The rows are grouped in 3 ways, from coarse to fine. Each group lies inside one group of the grouping before and may be the whole of it. The rows also spread widely along 10 directions, which tell nothing about the answers.
(in the rows, 128 means zero)
Some rows, each with its group in each grouping after it:
[112 124 108  66 126 122 142 164 166 109 173 139 135  95 165 146 124  97
 129 127 144 128 132 121 156  88 111 133  86 140 126 169 176  45] -> z951 Zes vor
[147 127 116 103 112 158 166 137 146 141 130 107 130 130 154 152 174 121
 178 170  99 131 179 114 128  75  79 103  98 150 133 153 169  96] -> z951 Zes porop
[158  70 155 153  79 154 129 139 135 126 127  86 181 115 117 133 162 150
 135 146 103 163 138 160 144  83 144  83 106 141 102 113 139 145] -> z337 Dav Depaz
[125 132 129 105 104 126 152  98 140 147 146 133 133 127 175 165 138  91
 140 135 128 134 127 139 145 118 102 115 117 131 108 141 152 120] -> z83 nodus viv
[150 147 129 152 108 146 112  80 109 160  94 104 116 167 165 152 174 132
 154 133 108 148 139 155 136 140  64 101 123 131 114 128 112 151] -> z337 Dav nug
[137 110 153 146  87 149 108 142  54 176 121 109 142 189 197 173 156 137
  85 138 109 138 117 144 122 158  97 113 102  77 118  86 132 128] -> z337 Pes sopu
[125 154 104 149 149  89 113  56 140 159 109  98  89 127 101 114 101 111
 140  80 109 154 122 157 136 180 103 118 122 129  86  65 137 195] -> z83 pugev kizok
[140 144 125 158 115 162 121 120  61 161 107 122 122 171 184 139 171 167
 126 155  94 116 155 128  95 141  77 108 141 102 146 128 116 150] -> z83 pugev Boz
[125 117 130 102 156  77 108 132 109 137 137 177 133 169 185 100 117  84
 106  70 162 157  99 148  74 157  44 129  64  95 127 155 118 124] -> z951 bifi Feda
[ 99 141 119  90 121 117 124 184  97 125 171 148 121 122 186 144 108 118
  74 124 134 114 109 127 140 130 122 141 115  90 131 130 150  60] -> z951 Zes mar
[111 158  76 133 159 122 101 111 103 128 133 136  85 118 151  93 126 152
 122  97 115 115 151 127  90 160  83 137 134 108 156 128 126 133] -> z951 bifi Zutap
[131 131 116 139 129 147  94 143  88 132 114 127 123 155 177 131 149 160
 112 121 125 122 124 134 122 143  87 134 117 112 150 149 117  96] -> z337 Dav Dugun
[149 107 115 164 162 131  83 113 128 102  92 148 136 136 136  76 144 173
 136  89 139 136 108 140  94 145  88 130 128 134 165 178  87 150] -> z83 pugev Boz
[134  64 110 126 101 159  99 118 139 137 137  72 156 116 141 142 163 137
 133 115 126 154 153 140 126 116 112 117  53 140 117 124 179 118] -> z337 Dav Dugun
[129 102 139  93 115 107 169 126 131 134 166 173 166 129 195 128 128  88
 143 132 139 138 138 124  86 102  93 109  95 115 137 173 148 120] -> z83 pugev Boz
[152 137 134 142 115 161 131 147 148 124  98  88 129 126 111 155 149 164
 145 153  91 128 130 134 196  95 133 116 145 158 123 120 132  88] -> z337 Pes sopu
[105 130  96 105  98 138 188  99 166 110 182 145 120  51 166 154 115 120
 158 164 113  90 156 100 154  90 177 135 189 133 163 155 170  91] -> z83 pugev Boz
[126  98 123 134  94 131 119 120 112 163 145  65 141 122 124 146 129 126
 111 119  97 156 151 150 135 133 133 103  75 117  84  56 180 147] -> z337 Dav Dugun
[137 100 155 176 125 123  68 122  68 164  80 113 123 203 155 150 124 145
  64  85 133 145  49 163 134 206 106 146 114  74 114  69 101 159] -> z83 nodus viv
[142 104 138 139  79 149 125  88 152 147 126  83 139 117 139 181 155 116
 136 134 112 152 118 159 189 123 141 104 126 137  93  93 150 135] -> z337 Pes sopu
[126 148 109  97 161 131 102 155 147 109 129 121 141 123 133 110 143 139
 131 108 133 145 141 143 147 100  70 111  74 170 105 183 139  84] -> z83 pugev Boz
[111 132 110  90  89 127 126  85 161 122 182 140 130  81 190 163 154  79
 129 122 150 145 122 162 166 114 113 103 125 131  98 161 149 115] -> z951 Zes porop
[144 150 135 126 118 120 152 121 121 153 122 125 130 145 148 136 134 118
 146 136 100 140 143 137 133 119  93 101 121 128 115 115 131 129] -> z337 Pes sopu
[137  69 136 129 100 135 167 151  98 154 150 127 150 141 166 130 135 127
 128 150  99 129 159 111  66 111 121 118 102  83 157  99 168 133] -> z951 bifi Zutap
[107 132 112 115  96 115 134  98 124 155 157  96 111 113 157 170 113  99
 115 119 115 137 132 141 160 147 134 127 113 109  98  79 171 117] -> z337 Dav Depaz
[130 153 104 143 138 126 134  76 190 111 110 111  98  82  99 133 118 135
 166 120 111 124 116 142 192 124 148 129 182 166 123 127 128 132] -> z83 pugev kizok
[121 156 137 114 133 103 128 154 109 135 143 138 124 137 145 125 113 112
  98 116 114 144 117 158 143 126  99 106 119 112  93 105 124 117] -> z951 bifi Zutap
[140 141 143 135  90 128 160 100 162 130 128 122 125 108 138 169 124 112
 152 150 109 133 110 151 200 105 153 111 179 140 110 114 123 116] -> z337 Dav Dugun

New rows. What belongs after each?
[108 196 106  96 167 101 128 175  96 133 146 132 119 129 129  97 102 135
 102 111 104 127 151 136 123 120  76 112  95 138  97 131 138 100] -> z83 nodus viv
[125 131 161  75 108  98 126 169 131 123 174 160 172 129 180 137 135  73
  93 114 155 172  97 178 150  94  84  81  73 124  66 160 129  99] -> z951 Zes mar
[133  80 126 131 106 127 176 109 113 134 150 184 146 127 204 127 124 120
 148 140 133 102 130  95  57 126 126 143 150  86 200 167 136 133] -> z83 nodus viv
[127 111 113 110 137  82 147 100 141 155 143 125 124 131 138 116  95  88
 142  88 123 152 139 123  98 151 100 128  72 113 121  94 167 141] -> z337 Pes sopu
[153 129 137 157 111 128 140  83 135 144  92 128 110 153 155 153 139 125
 162 133 113 133 110 139 146 142 108 127 160 120 142 124 108 137] -> z337 Dav Depaz
[117 131 132 105 109 111 135 115 138 121 162 163 131 112 181 146 126  91
 114 117 143 139 102 158 150 123 115 115 143 111 114 146 122 113] -> z951 bifi Zutap
[157 125 134 180 111 150  91 107 128 113 103 108 146 111 113 107 162 178
 131 118 104 149 119 171 154 122 133  86 164 144 116 125  86 170] -> z337 Pes sopu
[141 166 122 144 138 109 169  92 140 133 113 154 106 121 130 113 112 128
 167 133  99 117 129 126 126 125 114 119 184 135 142 132 107 154] -> z83 nodus viv
[144  99 121 131 140 122 132 158 110 125 127 136 153 137 142  83 128 153
 140 118 114 136 156 118  68 111  91 118  85 122 160 149 134 120] -> z337 Dav Dugun
[133  96 115 135 141 140 128 183  95 122 122 134 133 142 156 112 117 174
 114 128 112 102 135  90  92 130 124 158 114  99 195 135 142  73] -> z337 Pes sopu
[109 167 127 107 129  96 156 144  66 186 144 123 111 169 170 148  97 103
 101 133  94 128 145 125 106 156  88 119  96  85  98  66 166 130] -> z83 pugev kizok
[137 105 144 137 121 126 169 171 111 125 134 146 149 125 143 121 106 151
 124 153 101 111 127 111 112 104 154 128 152 105 161 122 137 112] -> z83 pugev kizok
[146 128 151 168 102 138 106 149 104 118 125 110 159 115 115 112 140 173
  98 130  95 147 116 170 157 113 149  82 154 125 100  99  98 153] -> z337 Pes sopu
[144  83 117 134 123 133 135 102 174 127 112 102 121 117 116 135 140 121
 160 116 119 142 127 130 139 116 123 133 114 140 137 116 156 126] -> z951 bifi Feda
[ 94 162 124  95 133  92 175 159 109 139 156 170  94 133 182 169  58 100
  93 132 125  81  88  97 158 149 152 180 169  83 157 110 150  52] -> z83 nodus viv
[136 150 104 150 122 154  73  99 159 108 109  67 122  91  91 124 165 162
 139 109 110 157 137 177 197 116 115  94 125 180  80 129 121 135] -> z337 Dav Depaz
[102 138 119 120  72 111 145  77 132 155 173  98 112  90 156 182 107  89
 113 128 112 138 126 155 182 144 165 116 146 106  83  63 169 135] -> z337 Dav Depaz
[148 110 169 120 108 115 192 166 116 150 135 140 164 153 152 142 114 114
 134 164  97 134 132 121 119  88 126 103 120 112 123 112 145 119] -> z83 pugev Boz
[166 112 168 158  86 147 114 116 128 142 108  98 168 143 129 147 170 137
 129 137 105 172 113 182 169 106 115  68 123 142  77 108 107 162] -> z337 Pes sopu
[125 111 118 130 115 140 124 160  81 133 146 140 141 135 184 122 133 154
 109 134 119 115 142 120  94 127 111 131 116  96 164 142 135  97] -> z337 Dav Dugun
[127 176 133 137 141 139 126 161  84 125 104 168 104 166 185 145 126 159
 104 142 119  88  92 121 147 141 102 153 185 106 167 161  88  76] -> z83 nodus viv
[148  93 129 153 138 121 124 107 127 140 104 127 137 148 130 106 129 137
 140 102 121 142 116 132  93 145 101 127 107 120 142 125 126 162] -> z83 nodus viv
[130 122 118 121 125 138 115 122 127 145 117 110 109 149 157 155 150 119
 127 121 121 136 125 136 142 135  86 133 105 120 125 119 148 104] -> z951 bifi Feda
[117 119 105 103 145  91 129 121 157 119 147 147 108 113 149 124  97  95
 125  88 146 133 101 128 134 145 114 149 107 114 137 132 147 100] -> z951 Zes porop
[129  95 123 136 117 151 112 133 101 139 127 121 143 145 174 139 152 149
 114 128 124 125 130 125 107 135 105 129 103 109 146 140 144 119] -> z83 pugev Boz
[139 122 130 120 115 147 105 141 156 124 118  86 130 126 122 159 154 127
 123 127 119 152 113 158 194 109 113 111 101 151  88 117 145  98] -> z951 Zes porop
[112 137 138 118  82 116 139  87 126 138 174 148 145 100 181 159 129  89
 107 124 135 141 106 169 154 128 136  96 152 113  88 128 129 153] -> z83 nodus viv
[144 135 160 145 122 132 128 137 106 136  95 154 126 177 179 163 130 135
 112 137 128 119  72 138 161 141 110 136 166 105 141 139  91 103] -> z83 pugev Boz
[122 138 128 101 122 114 132 144 100 150 143 156 117 161 205 154 131  99
 112 124 137 126 114 128 116 144  77 134 103  91 134 137 138  93] -> z951 Zes vor
[133 103 139 148 113 119 110 137  83 139 127 156 126 157 188 129 128 132
  90 111 135 126  86 138  99 166 115 135 138  66 156 116 107 136] -> z951 Zes mar
[129 110 107 141 134 164 118 157 139 113 115  86 129 104 106 131 135 181
 128 140 100 113 141 119 160 107 148 138 130 146 145 124 158  91] -> z83 pugev kizok
[130 126  96 139 137 133  93  93 169 108 112 120  93 106 134 134 135 138
 141  98 138 126  99 140 166 148 121 148 148 137 144 140 124 112] -> z951 Zes vor
[134 135 101 131 130 156 104 108 178  90 110 120 111  96 139 141 150 154
 158 124 136 118 115 136 193 107 122 143 156 168 157 188 116  67] -> z337 Dav nug
[141 119 104 147 115 145 155  98 154 133 113 105 105 108 130 143 129 147
 174 145  97 111 150 108 143 117 141 139 160 138 166 120 149 112] -> z337 Dav Dugun
[105 135 131  92  93  75 155  68 115 144 214 190 164  94 215 117 121  54
 117 104 151 160 138 168  78 131  95  70 112  96  86 153 134 191] -> z83 pugev Boz
[150  98 147 105 134 131 127 139 161 122 101 149 134 169 172 158 155  99
 146 120 154 143  89 135 152 110  70 142  95 136 143 182 125  67] -> z951 bifi Feda
[136  88 129 129 129 137  75 153 138  97 122 118 160 125 139 115 146 150
 107  94 150 155 100 158 149 119 107 126  81 141 123 166 121  91] -> z337 Dav Depaz
[108  76 104 108 116 126 157 144 116 125 179 148 150  94 174 117 106 130
 118 125 130 104 147  94  73 120 147 149 109  97 177 143 179 103] -> z83 nodus viv
[129 137  93 140 142 139 108 120 143 117 121  97 105 100 104 104 143 158
 138 113 103 131 152 140 137 120 113 120 130 146 127 119 140 128] -> z951 bifi Feda
[131  91 118 120 126 121 130 143 129 138 145 102 143 118 120 107 131 124
 125 111 109 153 155 135  97 112 108 110  72 122 114  98 171 137] -> z951 bifi Feda
[108 117  68 144 134 130  99  83 146 119 149  90  98  64 102  97 124 150
 131  92 106 132 161 140 120 147 140 125 132 129 129  91 160 160] -> z951 bifi Zutap
[104 155  77  92 130 125 100 105 140 138 160 101 101  99 155 135 144 108
 126 103 129 143 156 144 141 137  80 116  80 139  95 128 172 111] -> z951 Zes vor
[146  70 103 145 162 116  87 131 170  90 108 130 132 107 104  71 122 156
 139  73 146 144 102 131 104 136 118 147  97 137 166 152 126 127] -> z951 Zes vor
[161 125 163 165 101 147 129 145 104 124  99 136 149 156 154 138 154 161
 130 153 107 133 107 152 149 107 119 103 166 120 139 141  81 123] -> z337 Dav nug
[118 105 107 110 102 142 137 115 110 131 169 155 136 113 207 130 163 117
 132 134 134 122 158 126  79 114  92 117 118 101 158 169 149 119] -> z951 bifi Feda
[128 124 122 113 142 119 164 168  74 149 139 164 139 161 191 108 120 137
 130 143 111 108 160  93  48 123  79 133 100  90 176 149 147 108] -> z83 pugev kizok
[134 130 120 126 106 151 145 150 129 122 138 113 140 107 142 136 142 152
 142 156  99 121 155 128 147  86 129 110 137 142 136 140 143  93] -> z337 Dav Dugun
[100 102 128 101  87 129 114 137 112 144 166 109 133 129 191 193 117 101
  80 119 143 131  98 142 175 145 141 146  96  94 111 105 170  67] -> z337 Dav nug
[121  96 122  93 122 113 151 137 148 131 166 125 164 103 144 119 122 101
 135 119 128 149 151 132 109  98 112 107  67 135 108 139 180 121] -> z83 pugev kizok
[126 123 140 123 106 129 125 120  90 134 152 173 156 140 209 130 151 119
 110 125 142 131 115 150  97 129  88 105 129 102 132 175 108 140] -> z83 nodus viv
[108 165 116 113 110 124 163 155  98 132 174 144 118  96 160 129 115 132
 110 155  91 110 160 131 126 104 135 107 167 102 128 108 143 112] -> z951 bifi Zutap
[ 87 187  76 114 109 133 123 112 100 141 172  99  87  85 160 150 118 139
 110 134  98 107 170 130 157 140 134 125 150 117 118  99 164  99] -> z337 Dav nug
[126 178 142 133 129 100 119 125  97 156 116 132  96 166 153 149 118 107
  97 114 111 141  93 166 162 158  92 116 148  98  89  81 105 133] -> z951 bifi Feda
[125  80 118  91 134 112 127 139 176  91 152 159 154 104 165 121 116 105
 140  96 170 137 106 125 133 104 116 149  85 139 158 200 144  60] -> z337 Dav nug
